The rows are grouped in 4 ways, from coarse to fine. Each group lies inside one group of the grouping before and may be the whole of it. The rows also spread widely along 12 directions, which tell nothing about the answers.
In the rows, zero is written as 128.
Some rows, each with its group in each grouping after it:
[125 130 119 142 161 138 133  94 132 111 121 141 134 140 128  77 163 131
  93 113 130 101 121 144 116 151 119  93 118 110  94] => zipir Bedon j_350 j_532
[105 142 171 186 104 144 110  85 119 124 112  99 141 102  96  98 175  98
 168 133 164 141  91 103 131 155 122 142 162  94 147] => Kezev Boge j_593 j_750
[ 95 112 117 140 107 134 131 171 100 138 114 179 110 149 165 122 150 139
 102 167 101 121 139 152 127 140 124 112 161 123 120] => zipir Bedon j_891 j_803
[183 112 112 113 164 116 109  82 126  97 148  56 120  69 127  78 172 147
 174 150 103  87 127 132 116 136 109 138 114 101 199] => zipir Bedon j_240 j_684
[148 127 117 111 166 117  72 158 153  93 154 141 122 132 157 145 142 161
  81 165  88 140 125 128 121 142 128 152 106 133 159] => Kezev taku j_455 j_80
[176 160 126 177 171 130 127 137 179 153  90 139 175 150 186 141 145 160
 121 108 108  81 108 119 140  99 149 122 101 118 103] => Kezev Boge j_593 j_71
[207 143 120 149 179  90  53 166 168 104 108 157 144  91 159 110 139 138
  79 116 125 111 115 112 112 121 184 155  88 119 137] => zipir Bedon j_240 j_900
[126 145 165 116 145 133 147  82 133 121  99 152 143 126 135  62 133 142
 130 117 127  87 114 149 129  85 117  55 101 110  92] => Kezev Boge j_978 j_366
[125 130 163 183 106 128  86 161 145 123  65 212 104 146 120 146 118 106
  77 123 136 128  98 126 130  79 191 145 154 108 131] => Kezev taku j_51 j_600
[151 135 111 114 162 141 150 109 165 133 141 110 151 179 101 198 103 140
 111  92 123 155 123 120 123 117 158 170 131 164 104] => zipir sig j_445 j_42
[165 101 125 119 152  78  89 112 127  89 168 128 100  54 156 115 121 151
 178 156  75 148 155 135 106 113 101 176  73 119 169] => zipir Bedon j_891 j_558
[137 125 141  59 148 112 160 168 146 133 111 149 129 172 163 196 105 166
 108 156  66  86 162 144  90  68 161 135 148 118 143] => Kezev taku j_51 j_159
[134  90 122 104 112 114 109 157 105 118 121 171  80 130 113 131 118 130
  98 157 114 130 137 150 114 107 156 135 163 126 175] => zipir fino j_309 j_222
[121 115 115  55 115 116 192 131  85 139 120 115 119 113 137  76 118 148
 151 130 101  43 161 167 106  93 105  57 143  93 129] => zipir sig j_445 j_771
[143 116 112  64 112 120 142 153 115 110 125 112 103 125 105 132 100 132
 113 132 105  60 137 152 121  63 144 121 143 116 183] => zipir biv j_613 j_494
[128  84  64 196 153 140 164  78 137 151 184 152  90 172 144 169 122 156
 147 116  75 193 147 155 148 157  78 157 106 173 106] => zipir Bedon j_350 j_316
[120 162 181 149  67 113 127 138 110 149  84 122 141  73 107  89 101  91
 177 100 168 108 111 113 134  76 152 111 139  95 117] => Kezev taku j_152 j_977
[125 127 150 142 127 152 118  80 163  80  92 155  96 158  72 115 110 112
  75  95 132  72  84 147 139  44 147 116 123  97 147] => Kezev Boge j_978 j_493
[102 123 122 155 123 124  97 154 147 103 148 170 101 160 111 191 112 114
  68 126 112 164 126 121 113 138 140 186 140 122 135] => Kezev taku j_455 j_433
[151 141 117 201 106 140 151 136 143 174  95 112 145 132 150 172 123 127
 185 108 117 117 115 117 156  87 152 173 147 133 126] => zipir Bedon j_891 j_558
[113 156 165  72 114 137 195  90 132 159 146  77 164 148 117 183  78 147
 212 121 106 159 141 125 133  71 119 138 127 163 102] => Kezev taku j_455 j_433
[134 130  83 143 159 126 120 130 150 102 176 103 136 152  99 179 133 114
  76  97 129 138 132 116 107 180 124 184 125 128 127] => zipir biv j_613 j_494
[152 119 115 112 176 138 155  60 147 125 169  84 134 154  95 129 139 146
 136 112 121 139 124 132 118 149 114 114 125 141 142] => Kezev Boge j_978 j_366
[131 106 125  97 118 118 169 132 116 144 122 143 108 152 113 155 100 131
 133 123 105 117 152 148 105  89 156 130 160 130 136] => zipir Bedon j_891 j_558
[175 194 112 120 156 125 143 171 153 168 106  99 213 136 173 110 124 146
 113  82 147  77 121 115 140 120 162  85  99 142  55] => zipir Bedon j_891 j_558
[142 186 148 123 129 111 157 136 124 162 111 111 189 100 159  72 114 131
 155  85 149  84 132 124 131 114 125  58  90 110  54] => Kezev taku j_51 j_600
[169 137 118 109 118  87  74 194 107 143 168  87 138  73 131 120 130 127
 139 148 145 165 135 101 119 178 150 140 139 137 182] => Kezev taku j_51 j_600
[154 149 154  46 127 105  53 163 120  79 126 140 132  83 106  48 108 126
  71 137 156 120 106 133 126  99 168  85  97 140 141] => zipir Bedon j_891 j_803
[166 114 127 125 158 124 191  81 129 168 120 119 140 125 185 126 126 181
 225 141  65 118 154 153 133  79 109 114 106 148 112] => zipir Bedon j_891 j_803
[146 102  98  97 108 129 131 148 135 114 125 139  72 150 110 131  88 144
  91 123  90  47 120 165 144  36 134 102 131 110 203] => Kezev Boge j_593 j_750
[140 129 117 204 150 119  75 161 145 116 104 197 114 115 201 102 165 152
  96 153  86 106 117 137 140 133 116 128  97  99 126] => Kezev taku j_455 j_80
[123 152 116  68 104 143 104 191 127 102 113 110 133 133 147 117 126 147
  80 161 108  54 114 147 150  79 135 106 131 124 155] => zipir Bedon j_240 j_900
[158  84 111 133 139  82 103 163 112 127 135 184  84 117 118 130 125 117
  90 129 121 152 154 133  80 154 178 149 160 116 162] => zipir Bedon j_891 j_803
[149  91 111 169  97 118 130 118 133 134 122 153  57 131  78 156  78 107
 133  93 113 120 121 140 135  63 158 159 149 114 191] => Kezev taku j_455 j_80
[139 108 119 164 102 142  88 115 103 105 100 124  86  83 120  42 172 121
 133 154 128  78  95 149 157 113 119 101 142  97 191] => zipir Bedon j_240 j_900
[134 150 119 105 132  97 147 187 133 145 138 121 164 131 165 183 110 135
 128 123 107 119 163 116  92 133 150 165 136 121 101] => zipir Bedon j_891 j_803
[118 147  94  90 103 152 162 144 125 128 135  75 135 144 127 125 114 140
 125 120 112  56 125 149 152  87 108 103 130 126 137] => zipir Bedon j_350 j_532

New rows. What belongs after each?
[178 144 115  63 166 115 174  96 139 151 169  57 162 128 117 116 105 157
 162  98 124 108 141 131 120 118 122  83 105 148 131] => Kezev Boge j_978 j_366
[146 137 105 130 171 118 110 122 150 122 175 120 151 147 117 151 129 131
  92 106 137 192 131 114 111 187 140 159 110 165  94] => zipir Bedon j_350 j_316
[123 167 141 108  75 140 104 204 112 159 115  94 158 111 168 130 125 149
 158 174 123 119 110 121 177  98 131 111 143 152 154] => Kezev taku j_51 j_159
[ 66 141 169 117  68 120 107 141  91 124 160 138 127 103 100 113 110 103
 140 148 158 197 123 120 132 153 104 122 142 140 117] => Kezev Boge j_978 j_366
[ 91 141 142 138 117 179 180  71 123 138 115  77 142 154 137 121 164 149
 187 152  98  88 112 143 155 108  79 106 149 112 130] => Kezev taku j_455 j_80
[ 93 101 104 130 125 180 149  86 123  99 118 126  86 178 112 111 164 142
  98 155  93  78 108 170 147 106  99 106 157 116 156] => zipir Bedon j_350 j_316
[ 64 110 150 157 101 144 152  64 109 111 165 104 103 119 118 155 145 127
 205 165  88 172 138 133 127 143  55 177 141 111 144] => Kezev taku j_455 j_80
[101 146 105  68 112 149 146 142  98 124 164  64 150 122 158  93 146 161
 150 169 101  94 136 151 153 137  68  84 120 141 129] => zipir Bedon j_891 j_558
[129 140 134 168  92  92  92 162 107 157 163 140 130  72 135 116 101 112
 163 119 150 210 134 107 138 163 119 141 108 150 110] => Kezev taku j_152 j_977
[135 106  96 159 103 151 149 110 142 132 129 109  78 161  85 168 101 121
 130 104 104  93 111 142 152  73 135 153 156 118 190] => Kezev taku j_455 j_80
[139 112 159  83 119 108 110 151 118 114  93 187  89 116 141  97 104 149
 112 158  92  95 130 157 120  50 156  92 128 113 163] => Kezev taku j_455 j_80
[ 99 135 150 155  78 126 121 140 101 135 112 133 127  89 149 110 136 121
 180 155 121 137 125 130 142 111 112 143 139 119 129] => zipir Bedon j_350 j_532
[165 132  92 108 162 126 112 155 133 136 134 145 135 139 169  88 136 168
  88 136 107 113 125 150 144 129 134  79 100 157 115] => zipir Bedon j_350 j_316
[ 67 162 159 145 112 122 174 137 114 151 124 156 164 158 123 146 126  98
 109  97 153 141 149 119  89 171 128 113 156  97  36] => Kezev taku j_51 j_600
[169 130 124 183 142  92  73 153 148 118 135 169 129  74 180 147 112 144
 157 136  93 166 129 118 143 104 124 193  66 146 127] => zipir biv j_613 j_494
[142 114 125  81 169 100 128 119 126 104 169 125 132 119 131 146 130 146
 127 145  99 156 158 131  89 153 120 155 113 140 132] => zipir biv j_613 j_494
[167 142 153  97 182 147 168  56 147 128 109  40 172 128 131 104 189 159
 183 146 112  60 115 124 109 120 126 102 149  96 165] => Kezev Boge j_978 j_366
[129 157 142 102  72 116 112 164 117 143 150  88 147  97 105 157  71 113
 173 119 148 174 121 109 152  91 148 166 127 169 132] => zipir Bedon j_891 j_558
[ 95 112 105 149 121 129 154 141 125 139 166 126 115 157 151 187 140 142
 136 155  86 143 152 133 116 160  89 160 155 119 144] => Kezev Boge j_978 j_366
[177 137 150 135 153  93 176  74 152 149 138  64 158  80 151 163 115 148
 252 114  88 108 153 110 102  83 114 175 104 100 150] => Kezev Boge j_978 j_366
[113 138 117 126  87 129 170 181  94 192 129 131 137 135 190 133 116 162
 177 158  93 118 150 148 159 110 101  82 140 145 114] => Kezev taku j_51 j_600
[151 144 196  66 144 135 114 100 130 113  90  84 154 101 137  99 163 159
 181 188 110 105 109 125 122  80 151 112 144 121 177] => Kezev taku j_51 j_159
[111 138 168 187 132 136 138 123 144 149  74 190 145 150 184 134 154 147
 142 147 100 114 117 133 132  97 130 121 131 108  93] => Kezev Boge j_593 j_71
[113 122 139 146 148 138 109 109 155 111 158 142 128 163 134 185 137 148
 118 158 100 194 120 122 130 144 113 176 126 155 131] => Kezev Boge j_978 j_493
[157 104 121 156 133  86  93 147 106 117 133 136 108  58 169  94 163 135
 167 164  98 122 147 128 103 152 120 156 127  92 174] => zipir Bedon j_891 j_803
[113 114 133 147 127 118 127 105 132  93 142 128 111 117 103 172 126 109
 138 126 108 135 137 124 102 121 119 202 133 104 146] => zipir biv j_613 j_494
[ 49 129 167 165 102 156 148  52 117 103 139 151 116 139 104 106 139 114
 149 133 128 158 113 143 138 130  63 116 121 113  88] => Kezev Boge j_978 j_366
[153 124 114  51 143 107  95 156 127  85 160  86 122 106 121 129 128 143
 104 157 104 101 139 132 103 121 138 147 125 122 186] => zipir Bedon j_891 j_558
[114 171 154 163 118 155 159  88 136 155 118  87 176 126 148 128 137 138
 201 119 124 131 109 117 160 112  97 124 113 131  86] => Kezev taku j_455 j_433
[115 131 163 158 107 134 101  75 123 122 148 141 120 106  95  91 111 120
 160 125 151 206  96 127 165 119 105 116 101 164 117] => Kezev Boge j_978 j_493
[186 126 132  91 159 125  74 143 179  92 117 124 110 150  91 170 106 138
  65 125 118 116 100 120 120  68 199 165 131 137 194] => Kezev taku j_152 j_977
[ 98 149 127 222  90 160 123 121 140 136 103 147 135 139 139 145 129 112
 144 110 130 135  97 125 173 103 115 161 124 130  89] => zipir Bedon j_891 j_558
[125  80  85 125 104  90 132 128  96 116 196 121  66 104  77 145  94 100
 132 110 120 161 164 137  93 160 115 170 147 118 175] => zipir Bedon j_891 j_803
[151 112  98 153 151 102 146 117 139 153 171 135 120 151 104 157 107 123
 112  81 131 159 146 123 103 165 136 137 130 134 123] => Kezev Boge j_593 j_71
[111 135 142  68 136  92 130 137  96 114 163 128 132  91 144  74 129 140
 129 146 114 122 162 139  90 160  96  82 109 102 114] => Kezev taku j_455 j_80
[ 73 172 173 170  78 127 119 138 105 134 110 125 169  98 109 111 144  76
 145 114 185 162 114  97 116 168 137 150 157 106  71] => zipir Bedon j_350 j_532
[159 122 134 104 127  99 187 134 117 182 128  85 140 124 118 166 115 127
 185 113 122 119 164 114  82 125 165 138 180 110 152] => Kezev taku j_152 j_977
[168 155 146  94 194 113  70  97 157  64 136  85 166  83 125  72 177 135
 102 135 137 107 110 111  95 157 139 137  89 105 136] => zipir Bedon j_350 j_532
[149 113  99 165 126 126 170 135 142 174 118 178 100 163 168 160  83 161
 146 108  72 114 142 157 155  61 125 113 110 145 115] => Kezev taku j_455 j_80
[ 92 148 169  38  97 147 123 114 108  92 126  93 141 128  51 106 111 106
 106 127 170 131 105 128 121 108 148 111 159 135 129] => zipir sig j_445 j_42
[ 98 129 119 171 131 138 197 115 147 143 117 134 133 167 175 187 139 148
 156 130  67  69 151 143 115 100  88 148 139  82 110] => Kezev Boge j_978 j_366
[142 122  99  94 122 100 149 141 102 152 187  88 133  91 168 134 108 163
 198 152  84 153 169 138 133 138  82 137 102 157 134] => zipir Bedon j_240 j_684
[108 141 122 174 118 122 153 158 128 168 112 222 140 166 166 136  93 130
  99  92 125 160 141 144 137 119 140 102 109 155  22] => zipir Bedon j_891 j_803
[118 127 162 137 145 145 146  67 127 118  94 148 134 147  96  90 153 116
 121 113 145 124 112 138 110 122 150 103 147 116  93] => zipir Bedon j_891 j_558
[131  99 126 159 111 111 135 132 141 123 121 138  87 143  99 190 116 110
 123 118 106 101 134 125  97  97 154 186 172  83 192] => Kezev Boge j_593 j_71
